The same things were measured in two ways. Each way mixes the same 8 hidden numbers, adds some noise and spreads widely along 6 directions of its own, which tell nothing about the thing.
Some things both ways: the first way, then the second way.
[ -2  19   3  -2 -13  -7  11  -6  13  -1  -5   0 -30 -12  11  16 -15  27
   3 -19  13  23]
[  7  19 -35 -14 -21   1   7 -28  -4  -9   9   5  23  36   7  13   3   1
   6  16  15  -4]

[ 12   6  -8 -15  -2 -15  12  -9  17  -5 -16  15  -1   3   9   6  -6 -10
 -17 -13  11  17]
[ 15  12 -13   6  11  -5  10 -34   9 -10  -6 -23  -2  16 -10 -10  10  -1
 -14  11   4  -8]

[ -6  28  13   5   9  -6 -15   4  11  16  -5 -29   8   0   6   1   8  -2
  22 -16  20 -10]
[ 19 -10  21 -21  -1  -1  10  11   2   2  -8  -6 -15  -8 -18   1  -4   0
   4  -2  -3  11]

[  6  13 -16  -6 -15   5 -33  -3   4  -7   3 -19 -25  -5   6  -8  12  -6
   6  -7   7   0]
[ 22 -10  -1  40  12 -11 -22 -16  26  -2  31 -25  43  -2 -28 -13  10 -10
 -14   0  13  13]

[ -4  15   3 -17  -7 -14   4 -22  -4 -12 -19   0 -22  -3  10  13  -4  -5
  -4  -8  -2   4]
[ 12   7 -11  16 -16 -24  12   1   9   3 -11  -1  -3  -5 -21  -9  -5 -10
  14   1 -11  -9]

[-30   2  36   6 -13   0  24  10  -4   6 -40 -13   8 -17   4   7  32  18
   8 -20  20  13]
[ 24   0  24 -10  10   4   0  31  12  10  -7 -34 -10 -23 -14  -9 -24 -12
 -22   0  -1  13]

[  1  21   1   7 -13 -12  -1 -20  11  -3  -4 -11 -13 -36   5  12   4   5
  19  -5  33  11]
[ -6  -9   6  14  14 -16  -3   4 -21  -3  -5  23  -1 -10  -8 -22  -1  -8
  -8 -14   7   9]

[-15  10 -22   6  -5  11 -14   1 -12   0  -7  -8  -7   1   1   6   8  -4
  24 -12  16  32]
[ -2   8   8  -7  12  -2   2 -14  -5  -3  23   2  15  22  -3  -7  13  12
  11   2  12   0]

[-22  -6  -2  -9 -16   8  -2   6  -6   6 -12  -1 -26  24  -2   3   3   0
   5 -19   0  33]
[-23 -20  -6 -31 -21 -11  17  -2 -35  -1 -13  40 -10  28   4   2 -12  18
   0  12 -10  10]

[ 26  14  -9   2 -18  -5  -2 -22  18 -10  -1  -1  11 -19  16   4  14  -6
  14  19  13 -13]
[  4  -9   8  13  18  -9   0   1 -16  -5 -21   1  -8 -17 -18 -21  10  -6
   6  -9  -6   8]

[ -5   5   0 -13  -8   2  -3   3  -1 -14 -22  -3 -11   0  12  -2  17  -3
 -14 -16  10   7]
[ 12   1   9   2 -10 -32  -5  17  23   4  13  -5   0  -9 -20  -9  -9   2
   3   3  -5 -14]

[ 14  33 -33 -14   8   5 -12  -3  -5   6  -2  12  -5   8   1  27  -6 -22
   3 -21   0  22]
[ 32  26 -12  -4   5 -10  -1 -23  -5 -19  -6 -12   8  23  -9   1  18   2
  37  10   4   6]

[  0  -6 -13 -18  -5  -3  -6  -2  10  -7 -17   2  -7  10  20   0   7 -14
   5   6  13  -1]
[ 16  -2  26 -20   2 -15   9   0  14  -1   0 -19 -12   7 -13  -6   2  17
   0  16  -6  -6]

[ 16  24 -15  -2  -6   7  17 -11  17  -8   7  18  14   7  25  22  -6 -17
  11   0  18 -11]
[  4  16 -19  18  -5 -16   8 -48   6 -14  15  -4  20  15 -10   1  -4 -12
   5   9  -5  12]

[  5  16  -5 -14   3  -6  -8 -13  -7   1 -36  -3  -7 -17  -4  16  13  -5
   3 -15 -16  14]
[  8  24 -31  10  10  -1  -1 -37 -12 -18 -15 -15  17  16  -4  -4  23  -3
  22  11   2  -3]

[ -9  25  10  17 -19   9   2  10  -6   9   5 -23   4  -8  -6   0  12   3
   1 -31   6  11]
[ 12  35 -20  37  23  -2  -4 -38 -15 -11  -4 -17  28  13  -2 -16  12 -22
  20   2  11  11]

[ -6  12  -4  -3 -13  10   0   5  -5   1  -6  -3  -1   7   6   9  14 -13
   6  -9  10   8]
[ 46 -14  41  -4  37  -1 -18   7   5  -6 -11 -48  -6 -23 -23  -6 -20 -18
 -24   5  -2  49]

[ -2  34  10   2  -3  -6  17  -6   1   6 -15  -6  -6 -20   7  27  -7  19
   8 -23  -3   9]
[ -8   5  -5 -24 -13  -5  16  29  -5   8 -17   2 -19  -5 -10  -6  -1  13
  19   0 -15 -22]

[  5  -5   4  -9 -34  -5 -24 -13  23  -9   8 -13 -46  -9  -5 -18  13  -5
 -16 -11  21  11]
[ -6  12 -20  -1  -4   8   4 -43 -10  -9  11   2  30  26  15   3   5  -4
 -18  16  24   1]

[ 20  10  -9   3 -41   3  17   5   6  -8  16   6   5   4  19  -1   5   2
 -17   6   3   3]
[ 35  16  16 -31  -5   1   1   2   1  -9  -8 -17  -1   1  -3  13  -1  -2
  24  11   6  15]

[  9   0  -8  -3 -68   8   3 -16   2 -20  30   1 -47  -2   9  -4  -2   1
 -13   9  -8   2]
[  5 -17  24 -26 -27   1   0  33  19   9  18  -8  12 -19 -15   8 -20   8
  -5   5  -7  12]

[  1   2   4  -4 -16  -4   0 -13  -4 -19 -27  -3  -1 -14   7  -4  27   1
 -12  -5  12  14]
[  9   9  10  -1   2   3   4  15  20  13   7 -24   4 -13 -11  -8   1  -7
  -7  -4  11 -18]

[  5  13  -1 -12  16   4 -18 -14 -10  -3 -53  -4  18 -21 -11  10  46 -23
   4 -17   2  10]
[-11  -4  -5  -6   0   9   0  -9   8   0  11  -9  15 -14  -8   2   4  -5
 -14  -3   5  -5]

[  2 -16  -1 -10 -15  10  -5  14   8  -4 -25   4   5  11   7 -15  36  -4
 -12  -7  12  15]
[ 18  16  -8   4   9  -5  -1 -23  -3  -9  -4 -18  15  23   0  -8  10   2
   2  16  12  -1]

[-24   8   3 -23  13  22 -15   6 -12   8 -46  -5 -16   6   5  27  22  -6
  37 -10 -17  -5]
[  2 -21 -20  27 -10 -31 -13 -15  -6  -9  -5   2  26   5 -26  -8 -15  -4
   3  15 -26  30]

Other things, the second way, with their names:
<54>: [ -2   9 -23  16   6 -18  -1 -29 -10 -11  -2   5  15  20  -8 -11  18   3
  13   7   1  -9]
<71>: [ 27  -6  16 -27   3  -7   1  -5 -11 -12 -16 -13  -6  12 -12   6  -3   9
  18  17 -12  28]
<182>: [ 13 -37  43 -19  19 -10  -5  12  -5   0  -5  -5 -18 -24 -22  -4 -20  -5
 -25  -3  -8  38]
<150>: [ 15   4  -8  35  21 -12 -20 -23 -12 -12  -6 -18  32   6 -13 -17  12 -11
  13   8   3  21]
<6>: [ -8 -12 -12  10  12  16   9 -35 -25  -6 -22  -6  15  11   0  -9  10  -6
 -22  11   8  16]
<151>: [ 42  31  12 -22 -10  -1   2  20  28   2  22 -23   7  10  -7   3   4   6
  16   4  21 -13]
<650>: [-12  11  -4  -6   4  -4  20 -31 -38  -7 -18  20   2  42  14 -12  18  15
  22  16   6  -3]
<315>: [-12   5   6 -33 -21  18  20  -4  -2   7  20  10  13  18  10  11   0  11
   0   7  15  -6]
<595>: [  7 -12  11  -6 -11  -2   1  -2  22   5  21 -10  19  -1 -17   2   7   7
  -6   5   7  -5]
<606>: [-32  12 -31  10 -13   5  21 -25 -22   2 -12  16  16  19  11  -9  11  -1
   6   7   5 -20]
<653>: [ 41 -23 -16  17  20 -10 -29 -22 -10 -23 -12 -20  20  -6 -32   2 -10 -22
 -16   2  -6  61]
<427>: [ 11  -9  -6 -11   8  -3  -9 -16 -11 -11   2   3   9   3  -9   5   3  -7
  -7  -1   9  19]
<642>: [ 22  -7   3 -22   8   2  -7  12  10   2 -18 -39  -8 -14 -19   6 -15  -7
 -15  10 -10  11]
<272>: [ 26  -6   2  32  20  -6  -6 -20  -2  -8 -14 -26  16   2 -22 -20   4 -10
  -8   8  -2  28]
<387>: [ -3  -2  -7  18  -5  -7  12   2  17  11   6 -13   8   1 -22 -17   3   4
  -2  -1  -7 -16]
<165>: [ 22   4  21 -23  16   6  -5 -10   0 -16   7 -16   1 -16  -7   4  -5  -5
  -7  -2   5  28]
<257>: [ -8  11  -1 -12 -18   1  21  30   4  13  -9  -2 -12  -5  -6 -14  -8   8
   4  -2  -6 -23]
<552>: [ 21 -20   4  -6  14 -12  -4  -6   3  -7 -12 -26  -8  -7 -37  -1  -2   3
   9   4 -28  25]
<57>: [ -9 -18  -2  12  -2 -23  -6  14 -21   5 -10  20   9   7 -13 -17  -1   5
  10   1  -6   5]
<401>: [ -2   2 -14   1  -7 -13   4 -22 -12 -10  -5  11  10  12  -6  -2  12   3
  13   8   0   0]
<645>: [-21  -9  -7  -5   6  19  21 -20 -11   5 -18 -21   5   6  -7  -7   4   5
  -9  12 -14   1]
<249>: [ 43  13  -2 -13  -5 -17 -17   1  -2 -18   0 -10  14   5 -21  12   3  -3
  49   5  -7  31]
<475>: [-14  25 -37  16  -4  -7   3 -47 -22 -13  -2   5  32  31  13  -2   2  -7
   8  19   5   2]
<437>: [ 29  36 -15   0  12   9  13 -14 -21 -16 -34 -15  -8   2  -6  -7  13 -15
  37  -1   1  10]
<134>: [-21  10   5   0   4 -11  11 -22 -29  -1  -9  17   3   8   6  -5  -4  -7
  22   5  -6   7]
<223>: [  0  22  -9  -8   7   4   9 -18   6  -2   7 -19   4   7  -5  -1   9   1
   8   3   2 -14]
<293>: [-12 -22   8  -7  14  16   4   3  -8   7  -8 -14   4   2  -7 -13   3  10
 -29   4   3   4]
<589>: [ 20  -9  12 -41 -22  -2   1  25  19   2  14 -10  -2  -3 -14  14 -16  11
  -9   7  -1   5]
<307>: [ 23  11  -2 -15   0  -5 -13 -21   6 -16  20 -13  20  -6 -14  21  -6 -15
  22   1  -2  30]
<156>: [  5  -4  11 -39  -3  14  15  -6  -8  -2 -11  -7 -10   2   3  12  -8   1
 -11  10   2  10]
<360>: [ -3  -5  -7  10   7 -19   3  -7 -22  -6 -17  20  -5   1 -11 -16   8  -2
   9  -6  -2   1]
<634>: [ 23  26   4   9 -12 -25   6   3   8 -12  11  11   8   7 -16 -15  25  12
  52  -3   2 -13]
<318>: [  2  24   9  -8 -34 -22  25  15   4   6  15  34  -3   7  -3  -5   5   6
  45  -6   5 -23]
<654>: [ 17  -2  34 -39  11 -16 -13   5  16  -5  25  -9  -6 -14 -14  14   0   4
  12  -3   3   3]
<354>: [ 15  26 -27  -8 -26 -14   6  -4  11  -2   8   1  15  26  -7   4  15   9
  33  10   7 -27]
<242>: [  4  -6  -1   0  -4 -10  -5  -3  -4  -7   1  -1  12  -3 -10  -5  -9  -1
  -3   7  -6  16]
<319>: [ -5 -21  44   3   7   6  17   2  15   6  17  -6  -3 -27 -17 -18  -6   0
 -31  -9   2  12]
<187>: [ -1  -7   0   1 -19  -6   6  18  18   7  12  -3  14  -7 -20  -8   8  12
   9  -2  -4 -14]
<172>: [  7   8  16 -27 -37  -8  16  23  38   9  31  -1   3 -10 -16   9   1  13
  16   0   1 -27]
<423>: [ 22   0   9  29  28  -2 -18 -13 -17 -10  -8  -9  24  -6  -9 -18  14 -18
   4  -4  18  27]
<179>: [ 11  14   0 -38   0   6  -2  20   9   3  10 -17  -5  -6  -5  10  -7   0
   2  -3   6  -9]
<545>: [ -6   2   1 -30 -10   8   8  -3   5   1  14  -6  10  11   0   8   5  15
  -1   9   6 -10]
<573>: [ 26   9  -6   5   5  -2  -9 -20  21 -10  17 -30  26   4 -21   2  14  -1
  12   5   3   7]
<542>: [ 27   4  34 -21  25   0  -9  -2  -1  -4   5 -33   1   1  -2   2 -23  -6
 -13  13   3  35]
<253>: [ 20  -2  29  -7   1  -1   3   5  16  -5  12 -17   3 -16 -15 -10  -6   3
 -10   2   0  18]
<241>: [ 28  -5 -16  -5  -2 -10 -14  -6  -3 -19   3  -3  13   7 -19   0  -2   1
  -1   3  -1  27]
<396>: [ 25  -2  21  -9  14 -19  -7  17  33  -1  19 -23 -13 -26 -32 -10   4   1
  -2 -13  -2 -10]
<422>: [ -4  21 -10  13   1  -5   6 -14 -10   0  -8   0  15  13   4 -14  17  -2
  17   7  13 -18]
<286>: [  8   2 -11  15   6   6   4 -20   5  -3   7  -9  20   3 -21  -5  32  -3
  20  -8   9  -6]
<153>: [ 23   1  18 -45 -13   3  -6  13  10  -3  21   1   5  -2  -3  21   0   5
   5   0  19   6]
<529>: [  7  10 -12   1  -8 -19   9   6  -4   1 -10  12  -8   5  -8 -11   2  -3
   6  -2   5 -16]
<551>: [  6   8   8 -31 -16 -17   7  35  -1   3   3  14 -18  -6 -10  -1 -12   8
  24  -7  -8  -6]
<605>: [ 12  -6 -20  19  18  -5  -9 -32 -20 -17 -20 -13  15  13 -14 -12   7  -5
  -4  11  -6  28]
<302>: [  8   5  17 -24  -6   7  16 -14   6  -2   4 -25   3  14   1   4 -19   8
 -14  25  -5  16]
<131>: [ 14   7 -32   1   7 -13  -9 -23 -18 -15 -31 -10   4  16  -6   1   9  -7
  10  16  -2   0]
<163>: [  4   7 -25  25  -8  -3   0   6  -9  -2 -15  -6  19   1 -16 -18   4  -3
  17   1  -9   5]

Some of these things the first way, each followed by its name:
[-12   1   8  -8 -19   6   4  -7   0  -3 -23   0 -25 -12  -1  11  16   3
   3 -15   2  15] => <475>
[ -6   6   0 -12  -8   0   2  -7   4  -3 -23   4 -21  -6  10  15   8   7
   7  -9  12  18] => <589>
[  3   1  -8  -6 -17  10   3   6  -2   7 -14   4  -3   9  -2   6  10  -3
  -2 -11 -17  18] => <605>
[  1  20 -10  -6   5  13 -23  28 -11  14 -10 -14   8  22 -16 -10  20 -21
 -28 -50 -12  24] => <54>
[  4  21  -3   4  -7  -6   7 -10   4   7 -11  -1   9 -24  -3  19  11 -15
  11 -13  17  12] => <165>
[  6   4 -12 -20  -7  -3 -18 -18   5 -20 -23   5 -31  -2  12   3   9   7
  -3  -3   5  17] => <354>
[-25  -8  28  -8  -3  10 -28   4   6   9 -39 -29 -16  -9  -7 -10  46  -3
  22 -14  12  -4] => <242>
[-12   4 -15   4 -28  16  16   1 -34 -11  -7   6  11  18  -1   3  17 -21
 -11 -12 -11  27] => <134>
[-16   5  34  15 -20  -6  52  10   1   7 -35  -1  24 -24  11  16  15  33
   6 -12  13  14] => <257>
[ -8  11 -10   2 -25   2   4  -2 -10   2   0  -2 -13  -1  -5   8   4  -7
   0 -15   9  33] => <315>
[-17 -16  16  -7 -16  -4 -11  -7  11   7 -30 -15  -7 -16  -3  -7  36 -19
  22   5  24  -2] => <253>
[ -2   0  -7  -7 -27  -4   8 -11   5  -2 -10   7 -36  -9  -1  11  -8  12
  -1 -10  -6  34] => <241>
[ 13  11  -9   4 -12  -3  11  -1   3  -3 -10   4  20  -4  10   3  12  -2
  -6  -5   6  13] => <360>
[ 13   5   4   0  -5  16   0   1  20   0 -22   3  14  -1  19   7  26  15
  25   8   7  -9] => <653>
[ 29   0 -48 -24 -32  -2 -14 -29  -7 -31   8  23 -31   9  12   2  -3 -30
 -21  17 -10  19] => <595>
[ -4   0  -5  -3  -5   3 -12  -2 -10  -4 -29  -6   2   1  -6  -8  26  -1
  -8 -18  -1  30] => <427>
[ -1   5 -17  -9 -19  16 -18   0 -19  -4 -17  -3 -14  -3   0   4  24 -12
   7  -3 -15  12] => <150>
[ -2  16 -14   1 -10  21  -7  -1 -21 -10 -11  -1  11  13  -2   3  22 -15
  -5 -18 -12  16] => <307>
[  4  43  15   9 -23 -19  -6 -16   8  18  27 -31 -28 -16 -18   6 -19  -1
  -6 -35  -4   7] => <437>
[-13  -8 -20 -18 -15  14  -8   4 -21   0 -16   6 -17  32  -1   3   9 -19
   1  -6 -19  27] => <71>
[ 15  14 -21 -10 -17  -6   7  -6  -7  -4  -6  10  -5  -2   3  12  -4 -11
 -15  -8 -13  19] => <401>
[ 15  16  -1  -5 -33   1 -15 -13   9  -4  18 -10 -29   1  -9  -7   6 -13
 -24 -20  -3   7] => <606>
[  8  16  -9  10 -20   8  21   5   3  -5  11  -2  13  21  26   4 -20  16
   8   2 -27  -8] => <552>
[ -4   9  15  -1  -8 -12   7   1   8  -2 -23  -9  -2  -7   5  -5  13  12
 -17 -23  17  19] => <529>
[-14  17  -7   7  -1  -8 -11  -6 -13 -16 -19 -25  -6 -16  14  -4   3  13
  11 -12   8  10] => <654>
[ -6   6 -13  -3 -26  13 -14  -6 -15  -8  -2  -9 -30   7   4   2   5   8
  12  -2 -17  15] => <249>
[ 19  15  -3 -13   1   1  10   7   1  -4 -32  10   9   0  13  12  11  14
 -21 -18 -17  12] => <131>
[-19  16   1  -6 -17 -16   7   1 -15  16  -9 -15 -26 -10  -5  18 -17   0
  10 -17 -17  20] => <272>
